The groups are shells around one centre, one inside the other: the same stretched ball of 4 dimensions in 10 sizes.
Known rows, each followed by its group:
[-42   2 -24  23  15  45 -56  37  28  28 -58  -7 -15 -13  49 -24 -40   7
   5  58 -45  52 -48   7  35]
K705
[-25  19 -18  -6  17  26 -28  27  42   7 -62 -11 -16 -23  22 -13 -17  -3
  29  44 -17  29 -40   0  41]
K42
[  6  23   9 -22  13  -3  -3   7  28 -16 -55 -24 -27 -38  22   4  -7 -39
  63  34 -18  23 -20 -16  42]
K199
[  1  22   1 -23  28  -5  37  33  39  15 -41 -26 -58 -19  33  12 -14 -17
  34  13  -3  31 -24  22  35]
K147
[-20   8   6  21  -5  17 -65  13   7   3 -64 -10  -7 -41  38  -5 -34 -33
  42  56 -53  42 -35 -11  41]
K833
[ 22  21  21 -30  22 -18  37  12  22 -10 -39 -36 -56 -31  40  15  -9 -48
  62  17 -16  32  -8  -4  36]
K42
[-34  10  -5  28  -8  26 -82  20  15  12 -72  -1   3 -41  26  -7 -35 -19
  32  60 -48  37 -46  -3  44]
K240
[ -6  22  -9 -23  26  10  11  25  43   2 -51 -23 -36 -20  26  -4  -9 -13
  39  29  -7  27 -28   2  38]
K199
[-48   8 -17  35  -5  37 -85  32  23  28 -72   5   3 -32  27 -12 -41   0
  13  59 -44  40 -56  12  42]
K240
[-19   6   0  15   8  18 -36  25  14  15 -53 -15 -26 -27  49  -5 -36 -22
  29  46 -45  48 -34   3  36]
K705
[-11   8   1   3  17  11  -7  29  21  17 -45 -21 -42 -21  51  -1 -31 -21
  28  34 -34  47 -29  11  34]
K112
[-41   8 -13  29  -2  33 -75  29  21  21 -69   0  -2 -32  31 -12 -38  -6
  19  58 -45  41 -50   6  41]
K705
[  4  33   8 -29  22 -24  56  40  47  26 -43 -21 -68 -28  11  35  -9 -17
  36  -7  19  16 -27  47  38]
K392
[  5  31  16 -21   8 -23  20  22  33   7 -53 -18 -46 -43   7  31  -9 -34
  54   9   2  14 -25  23  43]
K642
[-53   6 -26  33   3  47 -84  35  28  28 -70   3   3 -23  33 -22 -41   9
   6  64 -45  44 -57   8  40]
K42
[  0  14  15  -2   6  -2 -17  13  13  -1 -53 -21 -32 -39  37   8 -23 -41
  52  36 -35  36 -23  -4  39]
K199
[-33   1 -13  22  14  35 -45  35  20  26 -53 -12 -24 -15  57 -17 -42  -4
  10  52 -49  56 -41   8  33]
K112
[ -3  27  -2 -23  18   1   6  20  41  -3 -55 -20 -32 -31  14   5  -6 -21
  48  27  -4  19 -28   2  42]
K642
[ -5  13  13   4   1   4 -36   9  10  -5 -58 -18 -20 -42  36   2 -25 -42
  53  45 -42  37 -26 -13  40]
K705
[-29  17  -9  10   3  19 -47  27  31  16 -67  -4 -12 -34  18  -1 -26 -10
  29  44 -25  29 -45  11  43]
K147
[-23  23  -1   5   6   0  -8  41  36  35 -57  -5 -38 -33  14  21 -26  -8
  22  18  -7  25 -44  43  41]
K411
[-43   3 -32  14  27  48 -32  47  39  35 -51 -10 -26   0  52 -27 -38  20
  -6  50 -34  53 -49  17  32]
K42
[  7  34   9 -32  17 -20  35  24  43   4 -51 -21 -49 -36   6  26  -2 -28
  53   7  12  11 -24  21  42]
K147
[ -1  31  -2 -31  24  -8  34  30  50   9 -50 -21 -49 -26  10  15  -4 -14
  41  11  12  16 -28  22  40]
K642
[ -8  29 -10 -29  30  -2  42  40  55  22 -46 -20 -56 -17  16  13  -8  -1
  26   8  15  20 -32  34  37]
K411
[  3  15  14  -8  10  -2  -8  13  16  -4 -50 -24 -35 -36  39   6 -20 -41
  53  34 -32  36 -20  -7  38]
K642
[ -1  21  -2 -22  21   7   1  15  34  -9 -53 -24 -30 -27  28  -4  -9 -25
  50  35 -16  28 -24 -11  40]
K199
[  3  23  15 -12   9 -15  12  22  25   9 -50 -21 -46 -38  24  23 -17 -35
  49  17 -13  26 -24  17  40]
K147
[ -8  32  -8 -29  24  -3  29  34  55  14 -53 -17 -45 -25   5  14  -4  -6
  35  12  16  13 -33  26  41]
K833
[ 17  20  19 -23  12 -11   5   2  17 -22 -49 -31 -35 -40  33   8  -9 -52
  71  33 -26  29 -11 -22  40]
K112
[-13  32 -12 -27  28  -4  42  46  60  30 -49 -15 -56 -18   7  19  -8   5
  21   2  23  15 -37  46  39]
K392
[-33   9 -11  20   1  33 -72  20  20   8 -68  -5   1 -33  33 -16 -32 -14
  30  62 -46  40 -44  -9  41]
K112
[-28   8  -3  21   5  17 -37  36  19  31 -55  -8 -29 -27  40   3 -39 -12
  18  39 -37  44 -42  24  37]
K411
[-17  24  -2  -2   1   8 -38  17  32   1 -69  -7 -10 -43   7   5 -15 -22
  47  40 -17  19 -38   1  46]
K240
[-25  21  -6   3  12   4   1  47  40  41 -53  -7 -45 -25  20  17 -27  -1
  14  16  -5  28 -44  47  38]
K411
[-24  17  -6   8   0  20 -57  16  25   2 -69  -7  -3 -39  19  -6 -22 -20
  41  52 -32  29 -40  -8  44]
K833
[  8  22  -3 -37  40  -3  60  33  46   9 -34 -34 -67  -9  40   5  -8 -14
  34  10   3  33 -18  17  32]
K392
[-25  23   4  14 -10   3 -49  25  25  18 -71   1 -11 -49   4  17 -25 -21
  39  35 -21  19 -45  20  47]
K392
[-39   9  -5  34 -10  24 -79  28  15  24 -70   3  -3 -40  26  -2 -40 -14
  23  54 -45  38 -50  12  43]
K240
[ -5  15  -2 -12  16  16 -22  10  26 -13 -56 -23 -19 -29  36 -13 -15 -28
  50  48 -32  35 -25 -23  39]
K833

New rows. What belongs after each?
[  2  32  -1 -34  22  -7  27  22  47  -1 -52 -22 -41 -30   9  12  -1 -20
  50  16   9  14 -25   9  42]
K411
[-27  15  -3  17  -6  20 -69  16  20   4 -72  -4   1 -43  19  -5 -27 -22
  40  55 -38  30 -43  -6  45]
K240
[-21  22   2   7  -3   4 -38  24  27  15 -67  -4 -17 -44   9  13 -23 -21
  39  35 -19  22 -41  16  45]
K199
[-17  15  -9  -6  27  10  18  44  39  33 -42 -19 -55 -12  41   4 -27  -2
  13  20 -12  40 -34  34  33]
K411
[ 12  19   7 -28  23   1  11   7  27 -20 -47 -33 -36 -28  38  -4  -7 -39
  61  35 -23  32 -13 -23  38]
K240
[ -2  12   2 -10  19  12  -9  15  22  -6 -48 -26 -32 -24  46  -9 -20 -29
  45  42 -34  41 -22 -14  36]
K199
[ 19  26  28 -23   8 -29  25  12  19  -5 -47 -27 -51 -45  23  30 -10 -53
  67  13 -12  22 -13   7  40]
K240
[  8  32   0 -41  32 -15  62  33  53  11 -41 -27 -65 -20  16  20  -1 -15
  40   0  19  17 -22  28  37]
K112
[-38  16 -26   6  17  35 -38  37  44  22 -63  -5 -15 -18  24 -15 -25  10
  13  46 -19  33 -49  13  40]
K240
[-23  13   1  16  -6  18 -69  12  15  -1 -70  -6   1 -45  23  -5 -27 -29
  45  57 -43  32 -39 -12  44]
K240
[-27  20 -15   0  12  21 -31  29  39  14 -63  -8 -17 -27  17  -5 -20  -4
  27  40 -16  27 -43  10  42]
K199
[-19  10 -16  -5  26  29 -15  28  34   8 -50 -21 -29 -12  47 -20 -24  -6
  24  46 -30  45 -32  -5  34]
K411
[ 12  39  13 -39  19 -31  56  28  48   9 -48 -22 -61 -37  -1  37   2 -28
  53  -6  24   5 -22  34  42]
K240
[-41   7 -23  19  21  32 -21  54  37  49 -49  -7 -39  -7  47  -8 -41  16
  -8  35 -27  49 -50  39  32]
K240
[  4  34   2 -36  25 -17  50  32  51  12 -46 -23 -58 -27   8  24  -2 -16
  42   1  19  13 -25  30  40]
K705
[-56   6 -25  38   0  46 -85  40  28  36 -71   7   2 -24  30 -18 -44  12
   1  61 -44  43 -61  18  40]
K42
[-14  15 -12 -11  21  24 -20  19  35  -4 -56 -20 -20 -21  34 -17 -16 -14
  38  47 -26  35 -31 -14  39]
K240
[-43   3 -17  31   5  39 -69  34  21  28 -63  -3  -9 -22  43 -17 -43   0
   9  58 -49  49 -50   9  37]
K199
[-25  19 -17  -7  30  12  27  55  50  46 -42 -14 -59  -6  33   7 -26  13
   1  12   1  36 -42  51  33]
K392
[ 12  28   7 -36  21  -9  23  11  37 -16 -51 -28 -39 -33  18   8   1 -35
  63  23  -3  18 -17  -9  41]
K411
[-43  16 -29  10  15  35 -40  42  46  31 -64  -1 -15 -17  20 -13 -27  16
   6  43 -16  32 -54  23  40]
K42
[-51   9 -29  24  10  44 -62  42  37  34 -66   2  -8 -17  30 -19 -37  16
   1  54 -32  41 -57  19  39]
K833
[ 26  33  16 -49  26 -25  56  12  39 -16 -42 -35 -57 -33  18  20   6 -42
  69   7   8  15  -8  -1  40]
K112
[  4  11  14  -4   6   6 -31   1   8 -20 -55 -25 -19 -40  43  -5 -20 -49
  63  50 -46  39 -18 -30  40]
K392
[-27  20  -4  10   1   8 -32  34  32  26 -64  -3 -23 -36  13  12 -26 -11
  27  31 -16  25 -45  28  43]
K147
[  4  19   3 -21  20   6  -1  10  28 -14 -51 -27 -30 -29  34  -5 -10 -33
  55  38 -23  31 -19 -18  39]
K705
[-24   7 -10   9  20  22 -14  38  27  28 -47 -16 -40 -14  51  -7 -35  -5
  13  37 -33  49 -37  19  33]
K705
[-16  30 -17 -25  28   6  28  42  60  23 -52 -15 -46 -17   9   8  -8   6
  22  13  16  17 -38  33  40]
K392
[-41  15 -23  13  15  28 -28  48  43  40 -59  -2 -27 -17  26  -4 -32  14
   2  35 -16  35 -52  36  38]
K642
[  5  29  22 -12  -4 -23  -6  12  22  -1 -60 -15 -31 -54   5  30 -11 -46
  64  20 -10  14 -25  10  46]
K833
[-32  10 -28   0  28  39 -20  39  44  21 -52 -14 -27  -6  42 -23 -26  12
   9  45 -24  43 -42   8  35]
K240
[  7  22   4 -27  22   1  12  12  32 -13 -49 -29 -36 -28  31   0  -7 -32
  56  31 -15  28 -18 -13  39]
K199
[-12  24  15   7  -8 -12 -26  23  20  17 -64  -6 -27 -51   8  28 -23 -33
  46  25 -18  20 -36  24  45]
K392
[ -9  19 -13 -23  37  11  38  41  48  21 -39 -26 -58  -6  40  -1 -16   0
  19  18  -2  36 -29  24  32]
K833
[-33   8  -4  27  -2  21 -57  32  17  28 -62  -3 -17 -33  35   0 -40 -13
  20  47 -42  42 -45  17  39]
K705
[  8  22   2 -31  29  -2  32  20  38  -4 -43 -31 -49 -21  34   3  -7 -26
  48  22  -7  29 -18  -1  36]
K642
[-13  22  -8 -15  29  -1  42  51  48  39 -40 -18 -66 -12  29  16 -20   2
  12   5   6  31 -35  50  34]
K392
[  6  35  14 -27   9 -24  25  21  39   4 -55 -18 -44 -44  -1  31  -3 -33
  57   7  10   8 -25  22  44]
K705
[ 31  31  26 -45  23 -35  64  13  31 -11 -38 -37 -67 -37  23  30   1 -50
  70   1   5  18  -5   7  38]
K42
[-13   6  -1   5  17  18 -17  26  18  13 -47 -21 -36 -20  55  -8 -32 -20
  28  42 -41  50 -29   2  33]
K112
[-36   6  -7  30  -6  32 -85  19  13  11 -70  -2   4 -37  34 -14 -38 -18
  30  64 -54  42 -46  -8  42]
K240
[ -3  26  -7 -30  36  -5  60  46  53  29 -37 -25 -71 -10  28  15 -12  -1
  21   1  14  27 -28  42  33]
K392
[ 14  26  20 -21   5 -16  -2   2  20 -19 -56 -24 -29 -48  17  16  -6 -52
  73  29 -18  19 -16 -14  44]
K705
[-17  27 -13 -17  23   6  15  39  52  23 -53 -13 -42 -21  12   9 -13   1
  24  17   7  20 -39  31  40]
K199
[-31   5 -18  12  21  34 -29  37  29  25 -51 -14 -28 -11  51 -18 -35   1
  10  47 -37  51 -40  10  33]
K642
[-34  15 -23   2  26  24   2  53  47  43 -49 -10 -45  -7  34  -2 -30  17
  -2  25  -9  39 -47  42  34]
K411
[-34  20 -18   4  17  17  -8  50  47  41 -55  -5 -38 -17  21   5 -27  12
   5  24  -5  30 -49  44  38]
K199
[  8  20  -3 -35  36   5  35  20  40  -8 -40 -34 -50 -14  41  -6  -6 -22
  46  26 -10  34 -16  -8  34]
K392
[-26  17 -11   2  18  12   1  47  40  38 -50 -10 -45 -18  29   8 -28   3
  10  22 -10  34 -43  40  36]
K147
[-19  23 -17 -17  28  13  17  41  52  24 -49 -16 -44 -13  23   1 -15   5
  18  21   2  27 -38  28  37]
K199
[-31   4  -4  26   6  22 -42  36  16  32 -54  -8 -28 -24  48  -2 -43 -11
  14  44 -45  50 -42  21  35]
K42
[-27  22  -4  10  -3   9 -43  28  31  19 -69  -1 -14 -41   8  10 -24 -13
  32  36 -18  22 -46  20  45]
K411
[ 13  24  -1 -43  39  -4  55  24  45  -4 -37 -36 -60 -14  36   2  -2 -21
  46  15   2  29 -14   2  34]
K392
[-11  26   2  -8   3   1 -25  16  32  -1 -65 -11 -17 -43   7   9 -12 -26
  51  34 -13  17 -34   2  45]
K411
[-28  14   2  22 -11  16 -71  18  15   9 -72  -2  -1 -47  19   2 -31 -25
  40  52 -41  31 -43   1  45]
K240
